The groups are shells around one centre, one inside the other: the same stretched ball of 6 dimensions in 9 sizes.
In the rows, 128 means zero.
Known rows, each followed by its group:
[123 109 182 133 162 112 162  97  64 144  61  91 129 103] -> J435
[134 128 205 112 147 111 153 100 110 129  54  96 110 134] -> J862
[104  88 110 186  83 105 170 148 137 166 182 175 105 139] -> J679
[ 99  77 129 203 106  79 180 129 137 181 154 221  80 150] -> J862
[ 89 134 140 177 147  94 155 109 101 152 103 157 143 117] -> J141
[122 169 162 194 142 130 142 120  96 180  67 169 102 168] -> J141
[123 119 172 200  97 129 175 129 140 198 101 169 101 182] -> J917
[108 119 128 172 122 123 157 130  86 158 128 125 138 114] -> J331
[125  97 137 149 100  98 155 139 142 141 152 170  67 149] -> J679
[100 139 125 174 130 116 148 127  94 151 122 138 143 118] -> J615
[131 121 164 118 118 133 151 126 101 129 105  73 131 118] -> J615
[125  97 181 133  89 120 174 126 155 147 119 103 124 145] -> J450
[144 110 170 110 102 119 149 133 138 124 119 110  80 147] -> J200
[117 141 131 160  96 138 145 145 123 148 140 118 132 140] -> J679
[100 108 119 237 121  99 171 131 104 206 133 233  85 158] -> J862
[111  87 162 138  93  94 173 125 165 138 142 138 112 139] -> J200
[104  73 127 199  96 104 185 135 120 185 158 176 109 136] -> J862
[121  88 132 170  96 107 166 141 127 162 155 170  79 146] -> J331
[112  91 112 166  94 110 161 146 119 152 174 152 103 126] -> J615
[100 113 132 154 128  96 155 122 109 136 133 141 128 111] -> J615
[ 91  93 133 190  98 100 180 128 138 171 151 162 139 131] -> J200
[110 119 162 163 100 114 166 126 149 156 120 138 129 149] -> J615
[129  91 132 185  76 116 167 152 147 178 163 189  62 173] -> J141
[ 96 155 143 190 137 107 149 117 113 163  98 171 132 143] -> J141
[102 101 114 167 106  97 158 137 125 146 164 165 109 125] -> J331
[110 148 105 152 108 131 132 148 105 130 155 117 135 118] -> J917
[103 111 156 134 120 115 164 116 111 133 116  82 167 101] -> J679
[119 168 142 177 136 143 137 129  78 163  88 123 134 137] -> J141
[140 145 172 129 125 141 140 127 101 138  84  91 112 141] -> J200
[102  99  78 214  89 106 159 159 117 178 197 214  85 143] -> J435
[107 124 131 196  84 128 165 144 142 178 148 158 128 157] -> J450
[ 91 124 133 136 114 114 155 124 118 121 140  82 185  92] -> J435
[137 100 153  76  99 128 146 137 120  94 144  45 124 101] -> J435
[ 87  87 102 182  73  95 173 148 161 154 201 172 131 130] -> J435
[112 155 132 146 135 115 130 128 101 127 115 132 120 124] -> J917
[121  69 153 144  68 103 179 141 175 148 167 145  92 151] -> J862
[111 124 165 181 108 122 170 123 131 175 104 141 132 152] -> J615
[114 115 196 139 135 104 170  99 124 146  71 111 134 131] -> J200
[124 140 160 134 128 123 142 123 108 133  98 107 121 131] -> J331
[111  79 150 190  93  83 181 130 164 178 147 217  66 171] -> J917
[107 103 118 186 131 105 160 129  81 166 135 168 105 119] -> J450
[114 153 168 195 150 129 156 110  79 185  58 145 131 145] -> J450
[107 110 157 189 109  88 169 122 157 172 122 207  83 170] -> J141
[120  70 152 181 115 100 183 124 108 181 126 172  82 140] -> J917
[ 94 113 123 199 126 101 166 124 100 174 132 176 126 126] -> J331
[126 100 160 119  91 115 160 134 149 126 139 105 111 135] -> J331
[105  95 111 155 109 105 158 138 106 139 165 137 121 107] -> J679
[110  54 139 175 104  82 187 126 128 169 155 184  81 133] -> J435
[122 154 178 169 135 127 151 114 109 165  66 137 119 156] -> J679
[120 132 113 216 120 120 147 144  92 190 131 211  69 163] -> J862
[ 94  79 168 169 106  91 192 111 146 165 123 143 143 129] -> J917
[116 131 162 167 118 141 163 123  97 167  95  95 156 129] -> J450
[104  95 161 159 117 114 179 115 108 160 113 104 157 113] -> J200
[101 138  95 193 102 120 143 151 115 159 166 174 117 138] -> J450

New rows, each followed by its group:
[110 111 113 180 112 105 153 140 111 158 153 179  93 136] -> J331
[129 120 181 152 100 135 166 126 134 162  98 108 123 154] -> J200
[129  88 163 183 126 109 175 120  97 185 101 171  75 150] -> J917
[ 99 123 133 157 110 122 158 130 112 144 136 104 165 110] -> J679
[102 133 151 194 119 105 162 121 133 174 109 182 116 157] -> J615
[120 117 131 179  88 115 156 147 147 164 152 181  82 167] -> J331
[118 111 170 148 116  98 162 118 143 146 109 153  97 149] -> J331
[126 119 133 130 117 118 141 136 103 126 136 116 103 120] -> J679
[116 106 133 200 108  99 163 136 129 181 138 215  65 167] -> J679
[122 110 157 158  98 105 160 132 154 153 130 167  83 163] -> J331
[119  82 136 102  85  96 156 140 157 102 177 111 104 116] -> J917
[103 119 121 214  92 113 165 143 139 187 153 201 104 164] -> J679
[125  81 170 107 113 116 170 119 109 125 119  67 134 101] -> J450
[109  72 151 146 103  90 178 123 138 145 146 141 111 123] -> J615
[119  95 168 110  89 118 167 128 150 122 136  74 142 120] -> J450
[ 85  77 140 162 124  72 179 111 126 145 142 158 134 104] -> J917
[134 107 147 134  91 130 154 144 127 140 142 109 101 139] -> J331
[102 149 141 223 100 133 163 136 131 199 116 177 134 171] -> J435
[120  67 143 164 102  99 178 131 122 163 148 161  85 135] -> J450
[ 84  88 110 178  90  83 171 137 156 149 186 181 125 126] -> J917
[102  93 128 181 118  75 165 126 134 157 148 211  77 143] -> J862
[111  88 157  93 125  95 160 113 115  99 129  72 143  84] -> J917
[111  93 116 180 120  96 160 134 101 161 151 185  83 130] -> J450
[116 122 191 138 139 107 164 101 116 144  70 110 133 130] -> J679
[135 134 161 166 111 119 148 133 133 162 105 172  67 176] -> J679
[ 92 128 134 177 139 100 157 116  99 153 115 150 143 114] -> J679
[140 132 166 162 112 126 149 133 126 163  99 160  68 174] -> J679
[105 132 143 172 126 128 158 123  90 161 108 111 158 117] -> J615
[120  94 144 114 123 112 156 124  94 119 131  83 129  93] -> J450
[114 158 137 213  98 148 153 144 120 193 117 159 128 171] -> J435
[111  74 161 100  85  93 172 127 170 107 159  93 130 114] -> J435
[130 112 151 121  83 139 155 143 134 130 143  76 131 129] -> J450
[ 96 148 109 247 140 109 152 130  82 204 115 232  99 156] -> J435
[102 127 154 212 135 112 170 114  97 194  89 174 127 146] -> J679
[ 94 121 164 150 132 100 165 106 120 141 100 115 160 113] -> J450
[118 158 149 177 107 130 144 136 135 162 111 155 113 166] -> J450
[114  68 151 108  75  91 172 135 177 113 176 114 111 124] -> J435
[102 110 126 165 129 100 157 124  98 147 134 149 121 113] -> J331
[108 147 166 133 121 117 148 117 134 127 100  99 154 128] -> J917
[ 91 126 125 169 128 116 157 123  89 149 128 113 171  98] -> J450
[126  77 182 111 135  92 170 105 110 127  99 107 101 112] -> J862
[103 117 172 148 139  95 164 103 118 142  90 129 136 122] -> J679
[127 123 174 182 145 108 160 111  96 179  70 177  76 159] -> J450
[116  89 129 150 101 114 164 138 111 145 156 124 115 117] -> J331
[102 108 182 170 144 102 178  97 101 168  73 129 145 123] -> J450
[105 103 168 135 132 115 171 107  96 140  98  75 169  96] -> J450
[144 113 180 120  92 123 154 134 155 135 115 117  81 163] -> J450
[105 155 144 143 131 126 140 122 102 130 106  95 161 113] -> J862
[154  98 168 105  99 120 149 138 134 124 126 114  59 150] -> J917
[100 140 106 215  98 128 154 148 116 183 152 178 128 150] -> J450
[102 133 120 205 105 122 157 140 116 179 139 172 125 147] -> J331
[133  93 177 121  99  93 162 126 168 129 126 150  65 159] -> J917
[ 96 116 145 152 128 101 161 115 113 138 120 122 151 109] -> J615
[141  97 157 117  84 143 160 144 121 135 139  69 118 128] -> J917
[102 104 139 144 121  84 157 121 132 129 139 154 111 121] -> J450
[134 106 181 125 121 109 159 118 125 137  97 121  90 142] -> J331
